There are 5 ways to turn a row about zero (a turn may also mirror it). The second row of each pair is the first, turned, with some noise. The first 50 pairs use one turn. New pairs use 3 turns, one after the other, and a turn may come again.
In the rows, 128 means zero.
Known pairs, each followed by its turns in order:
[176 139  99 164 118 163 136 124  66]
[103 111 147 175 116  87 138  72 163] => V

[122  81 156 153 160 154  68 131 162]
[175 175 111 156  70 154 139 149 116] => V

[ 96  51 159 126 145 150  90 101 205]
[ 68  74 147  56 102 190 114 133 113] => N

[172 180  99  89 149 152 155 117 179]
[124 141  56 134 155 174 111 175 109] => C

[105  86 151 156 124 155  77  90 132]
[175 100 110 111 140 132 174  85 102] => Z

[123 148 103 131  89 131 132 117 137]
[130 146 126 123 135 132 104 115  89] => C

[108  87 146  42 131 136  98 141 114]
[127  94 192 110  80 140 147  86 157] => Z

[143  73 108 105 147 155 144 121 178]
[ 66 103 138 138 126 106 164  94 103] => Z

[161 153 120 118 120 153 109  90 149]
[148 111 103  86 121 104 116 126 161] => N

[114 109  73  87 149 140 165 148 129]
[116 169 112 108 134 117 162  84  83] => N

[ 88 132 163 134 128 112 141 133  83]
[167 109 157 118 150 157 120 159 140] => Z

[142 107 105  44 151 172 129 135 105]
[146 105 171  99 102 151 111  65  86] => V

[118 140 151  88  89 100 165 109  73]
[119 109 162 109 195  90 149 114  98] => V

[114 174 182 107  97 118  99 152 189]
[149 159 136 134 154  86 134  94 208] => Z

[115 171 127 154 107 145 164 122  47]
[124 160 131 157 192  91 147  69 119] => C

[135 140 161 171 133 145  82 106  97]
[180 139  92  75 142 141 135 121 117] => Z

[153 100  78 171 138 107 131 234 117]
[ 79  89  57 139  88 138 138 198 169] => Z

[109 167 108 100 142 153 142  62 134]
[132 132 101  96 143 129 152  79 186] => N

[ 71  92 116  78 100 149 177 119 122]
[182 122  80 124  75  77 115 113 141] => X

[ 88 175  99 118 162 122 103 143 119]
[140 133  65 136  98 107 149  94 119] => C

[116  97 102 131 168 132 108 141 113]
[143 128 139 175 140 109 127 116  93] => X

[ 86 134  65 110 115 101 187 115 102]
[125 114 164 198 113 140  89 166  93] => Z

[151 117 121  98 210 114 148 175  88]
[ 90 131  80 130 128  97 156 144 211] => C

[141 101 125 151  77  85 180 128 102]
[109 118 116 172 159 198 104 142 130] => Z

[169 131 111 158 145 116 158 152 100]
[ 99 172 130 144 145  96 141 152 148] => C

[159  59 128 178 147 108 126 142 166]
[138 127 169  88 135 165  93 166  73] => N

[130 133 166  63 161 136  92 100  89]
[ 91 150 150 140  52 127 139 102  86] => X

[ 88 148 145 135 130 103 165 121  74]
[148  93 144 101 111 105 174  85 141] => X

[ 89 161 110 167 125 137 173 158 179]
[161 144 170 139  86 150 114  62 122] => N

[148  99 168 178  69 140 148 105  85]
[180  71 105 169 150 168 125 165 117] => N

[128 170 138 124 160  84 140 157 161]
[ 91 115 136 114 145 177 119 176 146] => V

[149 133 128 182 102 151 134  78 108]
[131  70 123 107 127 159 146 169 117] => X

[193 146 124 165 140 165 102 150 157]
[116 159 128 131 176 188 134 179 107] => X

[157 158  62 110 114 167 143 116  98]
[176 135  89 112 143  70 162 100 126] => N

[163 119 129  97 102  91 153 115  95]
[107 114 112 152  90 135 157 123 178] => X

[139 114 170  85 164 135  71 139 133]
[113  48 114 140 100 135 143 146 153] => C

[121 136 101 145 133 109 155 132 131]
[147 150 146 134 145 131 122 101 118] => N

[132 141  86 127 139 112 182  97  79]
[ 79 120 161  91 136  83 128  97 151] => V

[128  95 149 110 147 119 156 163  91]
[136 140  97 152 122 117 169  85 125] => X

[135 129  79 120 186 114 118  93 132]
[104 128 140  76  71 136 146 122 152] => V

[198 158  85 155 107  85 155 121  76]
[ 83  98 148 137 165 108 165  85 205] => V

[ 88 131 131  99 135 105 151 121 157]
[148 126 106  75 122 149 133 114 134] => C

[190  84  97 121 153 105 139  96 142]
[131 136 131 121 135 108  79 201 161] => C

[118 135  83  97 105 172 143 123  88]
[144 118  87 133 140  96 182  94 113] => N

[133  97 109 155 119 123  77 102 134]
[165 136 102 128  93 115 163 129 153] => V

[176 178 116  70 154 125  83 110 168]
[121  78  52 140 122 137 116 182  94] => C

[193  96 184 127 137 156 112 122 125]
[ 78 142  78 138 116 176 150 139  87] => X

[ 91 179 142 124 107 120 132 166 118]
[163 127 142 136 133 112  91 154 176] => Z

[ 80 123 159 115  71 139 117 120 176]
[164 125  67 126 156 122 115 157  77] => V

[111 127 166 111 102 106  98 170 175]
[105 160 113 106 147 143  74  81 143] => X

New pairs, each followed by its turns in order:
[126 142 115 157 131  96 153 113 106]
[114 122 129 157  85 130 133 114 154] => Z Z Z

[152 144 129 137 139 138 144 124 133]
[139 147 134 119 149 141 131 118 135] => Z X Z

[148 101 145 129 111 144 159 111 191]
[158 144  98 133  96 184 104 123 154] => V Z Z

[174 108 128 153 181 120 117 159 109]
[124 163 157 122 163  92  89 114 100] => N X Z

[147 157 126 139 179 114 149 161 118]
[135  72 119 124 138 112 158 161 115] => N V Z

[112 124  80 119 112 120  38  84 170]
[217 145 115 186 121 168 160 128 111] => N X Z

[107 122  56 134 163 170 135 153 171]
[155 179  78 168  76 146 142 125 101] => C Z Z

[108 128  52  85 156 134 170 106 202]
[139 122 206 138 121 142  28 138 143] => C V C

[136  90 149 112 135 157 141  85 100]
[153 148 171  79 111 127 111 118 133] => V N N

[141 193  97 132 118 122  90 155  93]
[130  66 161  97 121 111  96  98 100] => X X V

[154 181 140 103  99 114 135  86  83]
[126 196 145 145  94 136 106  86 129] => Z Z Z

[111 114 123 184 181 132 110 125 126]
[124 130 120 101  92 166  73 129 107] => C X V

[135 123 100  69  97 182 142 113 154]
[136  89 150  94 137  89  82  81 126] => X Z N

[ 77 110 149 147 148 136 174 153 128]
[112 168 161 174 152 112 108 109 152] => X C X

[118  91 154  71 118 103 127 140 118]
[105  88 151 109 108 139 123 174 153] => N C X

[195 142 153  90  58 156 150 123 101]
[168 165 175 185 156 132  81 139 172] => V V Z

[122 132 189  97 131 147 138  56 184]
[188 123 185  79 139  71 102 140 115] => N Z C

[140 124 110 141 138 171 142 151 119]
[118 122 151 111 128 146 141 129 172] => C Z V

[119 134 153 152 102 126 101 158 160]
[132 134 126 137 118 107 161 172 158] => Z X Z

[143 154 140 173 124  94 155 124 169]
[ 89  85 132 132 109  86 114 136  97] => V V N

[115 160 140 174 166 162 139 122  99]
[ 72 136  83 114 130 106 151 136 118] => V Z Z

[109 140 125 102 114 118 147 109 128]
[132 123 139 165 115 133 114 119 140] => N V Z

[ 95 117 179 112 139 118 142 155 132]
[137 136 152  96 159 128  84 129 103] => V X Z

[113 108 117 166 188 135 131 129 108]
[153 138  94 124 134 139  78 100 100] => Z Z X

[114 154 104  95 112 139 180 100 126]
[102 118 132  76 162 164 122 142 109] => C N V

[136 174 123 109 103  96 153 127  69]
[141 163 193 148 138 113 124  86 144] => Z C C

[105  81  96 135 102 117  53 128 127]
[155  65 158 128 110 147 167 110 172] => V N V

[122 169 130 142  79 156 149  94  89]
[137 149 156 128 103 141  71 154 178] => N X V

[113 117 142 163 116 116 144 151 121]
[ 95 109 108 115 138 139 124 128 150] => N N Z

[133 107 156 121 128 125 111 102 134]
[127 127 120 150 130  95 130 144 109] => N X C

[ 67 123 155  90  99 144 154 146  85]
[141  92 151 117  75  61 111 129 135] => Z X V

[140 121 155 114 124 112 139 102 139]
[123 111 131 124 155 151 145 123 145] => X N N

[114  95 125 163 113 140  98 175  59]
[128 145 185 134  89 138 100 147 195] => N V N

[125 164 128 180 195 144 155 113 137]
[ 92 162  78  99 131 133 115  95  75] => Z V X

[123 158  79  91 188  96 155 185  84]
[136 136 136 111 159  45 121 135  46] => Z C V

[154 163 155 103 181 152 142 144 149]
[ 72 124 158 140 128 160 160 155 105] => X V N

[131 107 152 112 153 140 177 141 126]
[167 155 123 111 114  97 153 148 144] => N V V

[144  69 224 141 139 122 125 153 108]
[151 163 185 189 111 187 141 107 159] => X V Z

[154  68  50  81  85 174 161 184 119]
[171 233 196  98 162 141 144 135 153] => N N N

[151 118 146 136 127 102 128 111 141]
[129 116 125 133 147 140 105 139 100] => X C C

[111 159 214 194 164 147 172 166 138]
[122 199  94 194 202 130 146 164 116] => V N V

[140 125 138  93 139 110 173  29  72]
[ 94 167 112  73 138 181 166  82  64] => V Z X

[160  88  84 100  85  89 109 134  93]
[143  97 135 101 147 110  67 180 159] => V X V

[163 148 152 129 146 171 105 142 150]
[156 104 135 165 111 150 107 144 163] => Z Z N

[125  88 104 106  99 134 137  84 128]
[113 133 188 126 123 119 111 155 108] => N N Z

[123 133 193 126 129 139 146  98 157]
[ 64 158 121 137 156 127 132 139 146] => V N V

[149 164 151  97 107 120  82 182 150]
[126  93 128  93  69 146  79 117 140] => Z C Z

[138 124 127 159 110 136 136 134 124]
[110 141 146 117 132 111 115 112 125] => Z Z C

[138 105 141 127  95  66 132 112 132]
[144  88 124 137 121 159 124  74 125] => V V C

[152 124  95 154  89  67 200 122 110]
[171 173 176 162 144 131  75 119  77] => C V V

[122 136  84 133 111 140 121 126 154]
[157 127 131 100 129  97 118 141 112] => X X Z

